The same things were measured in two ways. Each way mixes the same 11 hidden numbers, adds some noise and spreads widely along 7 directions of its own, which tell nothing about the thing.
Some things both ways: the first way, then the second way.
[ -2  -8 -11  -8   5 -11   0   2   7   5  -4  -7  17  -4   1   0  15  10]
[ -3 -15  -3  -3   4  -9   3   3 -14 -12  -8  -2   3  -2  -1   5 -16   3
  -5   9   2   7  12]

[ -4   5  -1   1  -3  -1   3   6  -2  -6  -2   5 -12  -7  -8  -3 -15  16]
[ 6  1 -3 -9 -6  2 11 -7  2  0  3  2  8  2 -1  3 13 10  3 13  5  0 -8]

[  2 -10  -4  10  -4  -8   7  18   1  -2   3   4   4  -1   3  12  -3  -4]
[ -4  -3   5   4  -6   5  15  -5   0   1  -3   1   5  -7   0  -2 -11  -2
  -5  -3  -2   3   0]

[  0   2  -7 -10   4   4  -1   1   4   1 -18  -5  18   9   1  -7   7   9]
[  0   1  12  10  12 -20   3  -2   0 -12 -13  -9  12  -2   0   8 -28  -1
 -20   9  -2  -2  17]

[ 10   9   3  -8  -2  -1  13   5   0  -6 -11   5  -4 -16 -13 -10 -13   7]
[ 19  -6  14  -7 -10  -1   1  12  -4   1 -14  -5   3   5   4  -6  13  -7
  -2 -10   2  -5  10]

[  7  11 -13  -8   9 -24   4 -13 -14   4  -5  -3 -10 -12  -5   3   7  11]
[ -5   1   9  -9 -11   6  -5  10   0   9   0  -3   5  11   7 -13   2   2
   4  -9   0  -6   5]

[ 10   4  -1   7 -13  21  14  14   1   0 -23 -12  18   8 -17  -7  -4  11]
[  1   0   0  10   0   7   9 -22   6  19  -3  -3   6   2   6  -3  -9  14
   1  12  -4  -4 -14]

[ -8  -9   7 -13   6   1  -1   9  10   1  16  11  -4 -11   0   6   4   2]
[ -8  -7  -7   2   6   6   7  -8  -2  -7  -1   4  -9  -8  -6  -6 -20  -5
  15   9 -11  -6   5]

[ -3  -9 -13  -5   6   2  -3   3   5  11  -4   4  12   6   3   4  12   9]
[ 15 -11 -13  -5   4  -9  12  -6  -6  -9  -5  -1   9   2  -9   7  -9  12
   5  18   9   8   3]

[  7   1  -7   1  11 -14   4  -1  -3   7  -3  -7   8 -12  -3  -7  -1  19]
[  4   6   1  -7  -6   1 -12   6  -7   1  -6  -1  10  14   3  -3   8   8
   5  -2   5  -1  -1]

[-3  4  0 -6 12 -5  1 11  5 -8 -7  4  7  4  4 -3  3 -5]
[ -1  -1  -2   5 -10   3   9 -17  -5   3   5   1   5   2   0   1   6  21
  -5  12  11   8 -23]

[-12  -9  -6   7  -3   2  -2   7   0  10   4 -23   0 -15  -5  10   1  15]
[  9   4  11  11  13 -15   2 -15  -5  -5   2 -15  -3   1   1  11  -3  23
  -5  23  -6  -8  -5]

[ 11  -6 -17  -3  11 -14   5   7   1   3 -18  -5   6  -1   6   0   0  -1]
[ -3 -14  -7   4  11   9   4 -13  -5   1  -1  -4  -6  -2   3  14  -2   7
  16  15  -3   4 -13]

[ 1 -7 -3 -5 10 -9 -2  6  0 -1  3 -3 10  2  1  5 14  8]
[-18  -1 -16   7   7   3   0 -22   3  -9  -2  15  12   1  -1   2 -22  -1
  -3  21   2   2 -18]

[-14 -10   6  -4  -7  12 -12  -1 -13   9  -5  -7  14   8 -12  -1   3  -5]
[  2  -1   5   2   7  -8  14  -6  -4   8  -5  -8   0  -4  -1   0 -14   9
   4   4   1   2  19]

[  3   1   4   2 -10 -11  -1   1  11  -5  15   4  14  -8  -4   1  11   2]
[-13   4 -10   0   0   5   5  -7  -2  -4   3  10   0  -6   2  -9 -18  -9
  -9  -3  -3  -7  -1]

[ -8  -4   5 -12  13   3 -10  -2  13   1  21   8   8 -11   1   4   0  -5]
[-15  -1   6   2   2  15 -13  15  -8  13  12 -16  -9   4   9  -3  -5   6
  21 -12 -10  -7   3]

[ -8 -16 -20   8   1  -6  -7   7   5   1  -2  -8   3   0  -2   8  -2  18]
[-21  -8   9   3   8   0   9   2   3   6   8 -15   2  -7   5  10 -10  10
   0   9  -6  -5   3]

[-2 -2 -5 -5  4 -4 -3  8 -2  2 -5 -8 12  3 -3  4  5  9]
[  6   6   7   4  -3  -1   5 -13  -1   8  -4   2   9   4  12   0   6  10
 -13   8   8   3  -5]

[  4 -13  16  11 -16  12   8  12   1  -2   8  -5  10 -15 -19  -4  -3   5]
[ -7  -4 -22 -17  -9  17  -7   5  -2   3  -3  10   7  13  -1  -9  -8 -10
  12  -9   6   3 -17]

[-13  -9   3   6  -1  25 -11  14   5   3  12  -3  10   4  -5  13  -3  -3]
[  7 -18   4   1   4 -11   9   7 -11  -4  -5 -15  14   8   3  16 -14  17
  -5  12   1  14  -3]

[  2  10   6 -16  -2   0  -1  -4  -4 -11  -4  21   2   8  -5  -2   3 -11]
[-16   0  -6  -8 -13  17   2   8   9   7   4   6  13   8   1  -9 -13 -16
  -1 -17  11   6  -9]

[  8  17   1  -9  -8 -11   4 -10  -4  -4   5  12   0   2  -1   8   8  -4]
[ -9   9 -20 -15  -9  22  -4  -1   7   3   6  16  11  14   5 -12  -9 -14
   6  -7   6   4 -16]

[-10   2  -4  -2  17   5  -9   2 -14   6  -7 -15  -4  -4  -8   1   0  10]
[18  3  1 -9 -5 -4  2  0 -3  2 -4  2  5  6  6 -6 12  2 -5  4  7 -5  3]

[  0  -5 -15 -13  11  -2 -13   0   9  10   5   6   1  -6   2   3   1  16]
[ 22   2 -15  -7   8  -9  12 -19  -1  -2  -2   6   5   3   5   4   1   2
 -12  17  13   1  -7]

[ -8  11   8  -4  -3   0   0   6  -7   4  -1   8   5 -16 -11  -8 -12   8]
[ 18  18  18  11  -8 -14   3 -10   3   0 -12  -6  18  12  -1   2   3   9
 -23  -3   9   2 -15]

[ -6  -4 -12   2   7   6   4   7   5  -4  -7 -16   3  -8 -10   3  -2  18]
[ -5  12  -9  -3 -10   9  -5 -11  11  15  12   3  16  15   9  -5   3   3
 -11   2  13  -5 -36]

[ 14  12   4  -8 -27  -1  -1 -12  -3  -9  -3  10  -7   1 -10  -3  -6  -5]
[-16 -11   1  -3   3   2  11   0   0   8   6  -9   0   5   9   4 -23   9
  -6   3   2  10  -1]

[  2 -24 -14  15 -11   5   6  23  16  -2   2  -1   3  -7  -4   6 -14  32]
[ -2  -3  20  -1  -4  -7  13   4   5   8  -3 -16  11   0   7   5   1  12
 -16   4   3   0   7]

Other things, the second way, with their names:
(525): [ -1  11 -13   2   8  16 -11 -16   6   4  10   7   0  10   5   4   5  -4
  23  12   2  -4 -28]
(469): [  3  -6 -10  -5  -5  10   1  -1   3   1   0   0  12  11   3  -1 -11   4
   0   3   2   6 -14]
(148): [  8  -6  15   8   1 -21   4   2 -12  -3 -14  -8  17   8   4   3 -18  14
 -14  12   3  10  16]
(570): [-10   3  -9  10   2   7  10 -23   7  13   7   9   1  -6   4 -12 -15   8
  11  20  -2  -9  -1]
(271): [-17  -8  12   5   6  14  -4  12  -7   4   1 -13   1   5   4  17  -1   6
  28  -4  -8   8  -8]
(599): [ -8  -7  -6   7  13   1   5 -12   8 -15  -1   4   4 -10  -1   4 -23  -7
  -7  20  -4  -8   6]
(636): [ 10  -8 -13  -1   5   3   6 -10  -8   1   5   4  -5  -7   5  -5  -1   9
   3  17   2  -4   8]
(130): [  9 -12   2  -4   7  -7  17  -6  -1  -9  -6   2   0 -13  -1   6   3  -1
  -8  16   0  -7  17]
(746): [-28  -4  14  10   3   4  -9   8  -2  12   8 -15   8   6  10   6 -10  11
   7   2  -5  -2  -6]
(62): [ -5   9  -2  -3   2   0  -5  -1   7  -2   8  -6   5  10   2   2 -14  -6
  -8  -2   7  -1 -13]
(141): [ -6  -3 -15  -2  -8  -1  15 -21  -4   2   4  13   6   2   2  -7 -15  10
 -19   8  19  14 -16]
(365): [ -6  10   8  -2 -18   2  10  -3  -3  20   9  -2   6  10  10 -14  -2  12
 -16 -15  11   5 -11]
(420): [  0 -10   4  -6   0  -2   3   9   0  -6 -15   1  13   6   6   3 -11 -11
  -9  -2   0   3   8]
(663): [  8  -5  -7 -10   0   0   5   2  -5  -9 -14   5   4   1  -5  -2  -8 -12
   3  -3  -1   0   3]
(57): [ -4   4  13  -2   2  13  -7   8   8   5   2  -9   4  10   3   9  16  -1
  18  -5  -2  -7 -13]
(696): [  1 -12   0   0   6   8  -6   1  -8  12   1 -10  -3   7  10   8   9  11
  19   6   2   2  -8]
(361): [ -2   1  -6 -10 -10   8   4   4  -7  -3   6   5  -1   2  -2  -1  11  -3
   7  -8   7   2 -12]
(659): [ -1  -3  -2 -10   7  -9  -7  12   2 -14  -2  -3  11   3  -6   9  -1 -16
  -3   2   5 -11  -2]
(778): [  0  -4  -4  -7  -6  -8   7   1  -4 -10  -2   7  15   1   1  -1  -4   0
 -17   8  10   2   4]
(519): [  9  12  10  10  -3 -14   8 -11   1   1 -14   2  17  -2  -2  -2  -3  -3
 -15   1   6  -6  -1]
(23): [ -4  12  -6  10   3  -1   9 -24   4   5  -4  11  12  -2   1  -4  -9   6
  -2  16   2  -5  -4]
(234): [17  5  5 -1  1 -1  1 -2  5 13 -7 -6  7  8  6 -5  1 -2  2  1  1 -6  1]
(172): [-12  -8  -5 -15 -10  10  -1  23   2  -6   6  -5   4  10  -6  -3 -15 -13
   4 -19   6   4  -5]
(287): [ -4   6  -7  -4   5  -6 -11  11   2 -10  -8   2  21  12  -6   5 -20 -18
  -4  -8   9   1  -6]
(61): [ -9  -6  21  10   0  -1   9   2   0   9  -6 -14   6  -1   7  -2 -17   9
  -2   2 -10   0  13]
(596): [-28  -6   5  -2   1  14 -11  14   3   1   3 -11  -2   3   5  -6 -20  -4
   1 -13  -9  -7   5]
(184): [-25  -4  15   9  -9   7   2   3   7  16  -4 -14  12   8   5  -5 -28   6
  -8 -12  -2   7  -5]
(576): [-12  24   4   4  -9  13 -11  -4  11  10   8  -3  16  13   5  -3   4   2
  -2  -7   1  -8 -30]
(144): [-11  -1   0   6  -6  17  10 -10   0  15  11   3  -5  -7   8  -7   1   4
   9   1  -2  -4 -10]
(782): [  5  -8  -2   2  -5  -8   5   1  -8 -10 -13   0  15   6  -4   4 -15   2
 -10   2   6  12  -5]
(190): [ -8   9  -7   5  -5   5  16 -20   3   4  13   8   5  -2   4  -4  -9  15
 -10  11   7   2 -12]
(770): [-20  -2  15   7  -4   0   3   5  -4   1   1 -19   7   8  -4   6 -21  22
   6  -1 -11   7  -7]
(550): [ -3  -6  -5   5   6   2   7 -13   1   2   7  -6   5  -4   4  10   2  20
  -2  23  -3  -6 -17]
(617): [ -6 -13  -4  -6  -6   8  14  -2  -2   2  -4   2   5   1  -4  -2  -6  10
   9   6   0   7  -1]
(349): [  1 -18   1   0   9  -3  15  -7 -11   6   1 -13 -10  -9  10   9  -7  19
  -5  13  -3   4  11]
(789): [-17  -7  11   6  -1   9  -3  -3  -1   8  11 -18  -4  11   9   1 -16  27
  -2   6 -10   0 -16]
(687): [ -3 -19 -16 -10   8   2   9   4  -5 -11   0   3   8  -2   0   8 -11   3
   3  17  -5   2   5]
(506): [16  2  2 -5  1 -7 -2 11 -7 -2 -9 -4 11  4  0  0  1 -2  9  2 -3 -8 13]
(145): [ -3   6  12   8   5  -2   1  -9  -2   5   0 -11   3   4   5   9   1  18
  -4   6  -1  -2  -9]
(593): [-8 -9 -4 -8 -7 15 -9 11 -9  4  1 -3  3 12  3 -2  3 10 20 -2 -5  2 -9]
(159): [  7 -11   5  -4   3 -11  18  -5  -9   0 -13  -8   9   3   4  13  -5  19
 -12  11   4  15   3]
(24): [ 13   1  -7   2   2   5   4 -24   4   0   9   5  -4   0   3   0  11  10
  -2  22   8  -7 -20]
(119): [ -8 -13  -9  10   7  -5  11 -12  -7   2   2  -6  -1  -9  -7   2 -24  15
   4  17  -2  -2   0]
(307): [ -8   5  -2  -5   3   1  -3   3   5   9  10  -8  12  11   7  13   5  -1
   1   0  19   4 -19]
(559): [  9 -15   3  -5   0 -19  17 -10 -10   0 -15   1  13   1   6   8   1  10
 -17  16  13  15   5]
(566): [ 12  11   4   2   2 -17  21 -18   2   4  -9   3  11  -1   4   3  -3   0
 -18   8   7   2  -6]
(535): [-23  -6   4   7  -5   8  21 -15  -7  13   7  -1  -4  -5   9  -4 -19  20
  -6   1  -1  14  -5]
(293): [ -9  16   1   5  -1   5 -13  -5   5  12   0   0  15  17  10  -8 -15   4
  -3  -1   4   0  -9]
(475): [  7   7   7   7   9 -11   3 -16  -2   4  -4  -6   1   0   6   2  -6   9
  -4  18  -2  -6   7]
(623): [  0   2   6  -1  -2   1  -4   3  -1   3  -5 -10   1  10   0  -1  -7   4
  -2  -9  -3  -5  -8]
(472): [  2 -11  16   4   5 -12  -4  12  -9   5 -19 -17  22  13   6  18  -2  14
  -1   4   0   7  -3]
(213): [ -3 -19  -2   5   7  -2   5  -1 -11  -5   5  -3  -3  -6   9   5 -13   7
  -7  14   0   1   1]
(768): [-13   6 -14   2   3   8  -2 -19   3  -3  -3  13  13   8   2   3  -8   3
   0  15   3   4 -24]
(427): [  9   7   8  -2   4  -7  -7   5   0   1  -5 -13  12  11   7   4  -6   6
  -5   3  -3  -3   4]
(279): [ -4 -15  -6   6   9   4  15 -12  -7  -1   1   4 -14 -22  -1  -4 -10  -1
  11  15  -4  -7  18]
(45): [20  2 -5 -8 -1 -4 -3  2 -6  0 -7  5  3  6  7 -7  6 -7 -9 -1 10 -5 12]
(17): [  0  -3 -15  -7  -3  21  -2   3  -7  16   4   4  -2   5   7  -9  -2  -5
  24  -7   4   5  -2]
(10): [ -2  -5   8  -2   4 -10   5   8 -10  -1  -1 -15  10   8   9  12 -16  14
 -13   1   5  15   6]
(703): [  1  16   4   3  -2  14  -5  -9   5   9   2   7  -1   2  10 -14  -2  -8
   7  -3  -6 -10  -2]
(399): [ -1   2  16   6   8  -7   2  -1 -10   8  -4 -16   6   3   7  19  11  22
  10   7  -2   5  -5]
(278): [  8 -10 -15 -10   5   2   7  -4  -6   5   6  -3   7   2   1  13  17  15
  20  22   7   2  -8]
(283): [15  6 -7 -8 -2  2  6 -6 -1 11  9  2  3  2 13 -6 15  4 -4  8  7 -8 -3]
(21): [15 13  9 -7 -1  0 -4  4 -2 -3 -6 -6  6 16  2  4  5  3  3 -8  5  5 -4]
(618): [ 24  14   0   2  -4  -8  10 -21   1  10   0   6   4   2  13 -10   6   4
 -21   8  11  -5  -6]
(75): [  6  10  -3  -8   9 -11  -8   8  -1 -12  -7  -2  18   5  -5  11   4  -9
   2   4   5  -8   0]
(787): [  6  -9   3  -1  -7 -12   5   5  -4  -1 -14   1  22   7   8  -3 -14  -6
 -23   2  13   9   9]
(312): [ -5  -6 -11  -2  -4   3   1  -7  -7  -4   0   5  14   5   9   2  -4  12
 -18  11   6   6 -18]
(447): [ 11  -7   5   8   0 -10  21 -16  -4   3  -9  -1   5  -7   1   4  -3  12
  -9  16   0   1  -2]
(455): [  8   7   5  -3   4  -5  -1  13   4  -2  -7  -4  15   4   2   0 -11 -19
   2  -4   0  -6  18]
(7): [ 10   0  24   3  -4 -10   1  12  -9  10 -11 -18  11   6   5   3   5  12
   4  -3  -6  -3  13]

Some of these things the first way, each followed by its name:
[  9  -5  -1   2 -11  -4   4   9   6  -2   5   1  -5 -10   1   9   4  12]
(24)
[ -1   7   9  -3   1   0  -4  -1 -15   3  -1   0   6  -1 -10  -5  -6   8]
(23)
[-3  6  5  0  4  6 -5 -3 -6  2 12  6 -1 -1 -6  5 -2 -2]
(506)
[ -1   4   2   6 -24   1  -1   2  -9   5  -8  -5  13  -5 -18  -7  -8  10]
(159)
[  1  14  -6   6 -13   9   1  -2  -3  -2 -12 -20   9   3 -15  -1  -4  16]
(283)
[-13   5  12   2   8  14  -7   7 -11  -8  -5 -10  -3  -3 -10  -6 -14   7]
(778)
[  4  -1 -12 -12  -3 -17   6   0   1   2 -13  -3  14   1  -1   1  15   4]
(279)
[12  4 16 -6  3 13 -9 -2 -4 -6  0  1  7  3  0 -7 -1 -9]
(45)
[ -4  -6  -4   8   3  20  -7   8   2  -5 -10  -9   9  18  -8  -3  -5   7]
(278)
[ -9  18 -10 -12   9 -10  -9  -3  -3   5  -3   6   5   2   0  -1   1  13]
(190)
[ 6  4 11  0 14  6  0  5  5 -7 10  5  2 -4  0 -3 -4 -4]
(593)
[ -4 -15  12  -6  15  12  -7   7  -8  -5  13   5  -8 -14  -5   8 -15  -4]
(787)
[ -4 -15  -1  10   3  -5  -9   4   3  -2  18   3   0  -8  -2   2  -8  11]
(75)
[  4  -1  -8  -2 -21 -13  11  -1   1   0   7   5   6  -3  -7  18  11   3]
(61)
[  2   9   8 -10 -13   1   3 -11  -6   0  -1  -5  19   0 -12  -1  12   3]
(293)
[ -7 -15  -9  -9   5   5 -14   3   3  -5  -3   0   0   5  -5  -1 -10   5]
(307)
[-9 -7 -5 -1 15  7 -2 22  9 -4 -1 -5 10  9 -1  6  0 -1]
(144)
[-15   1   5   4   5  -8 -11   7  -7   0   9  -2  -3 -11  -8   0  -6  -4]
(361)
[ -3   0  10  -6  -9  -2   4   5  -5   2  15  -3   1 -13  -8  14   1   1]
(703)
[ 13  -1  -5  -7  -6 -11  -3  -1   1  -9  -4   2   5  10  -7  -2   8   2]
(559)
[-4 -6  7  1  4  2 -8  5  3  0  8  5  3 -7 -2 -2  6 -7]
(623)
[ -4 -10  -3  -4  11   9  -2   6  -5   4   7  -5  -6  -2  -6  11  -3  13]
(570)
[-10   7   4 -22   3  -6  -8  -4  -5   2  -6   3  10  -6  -9  -8   8   3]
(141)
[ 12   0   0  -4   6 -20   0   2   3  -4  12  13   2  -7   5   2   8   6]
(768)
[ -5  -7   6  -7 -21  16   5   2   4  -1   6   1  10  -6 -19   9   5   5]
(234)
[  5   5 -17  -5   7   0   5   7   8   3 -11 -16  11   4   0   7   5  11]
(618)
[ -8 -13  -4   6   1   6   1  21   6   3   4  -4   7  -8 -10   4  -7  13]
(447)
[ -3 -10  -3   7  -8  10  -5   4  -9   5   4  -5   5  12  -5  15   0   0]
(455)
[ -1  -3 -11  -1  -4   2   0  12  12  -3  -4  -5   7   8  -9   0  -5  10]
(566)
[ -5   0  -4  16   9  -8  -1   8 -10  -3   0 -10   1   1   2   8  -1  -4]
(576)
[  0   0  12  -2  -6  18   0   9  20 -11  19  11  11   5 -13  -3  -5   1]
(7)
[  6  16  14  -5 -22  13   4  -2   7 -17   2  -3  11   3 -23 -11 -11   7]
(746)
[ -7 -26  10   7  -4  15   0  19   1  -2   8   0   7  -8  -9   8  -6   2]
(184)
[-10 -17  -7  -1  -1   0  -3  17  13  -2   3   0   8  -3  -3   4   4  22]
(130)
[  3  16   2   0 -17   9   4  -8  -1  -5 -13 -10  16  13  -8  -2  10  -1]
(427)
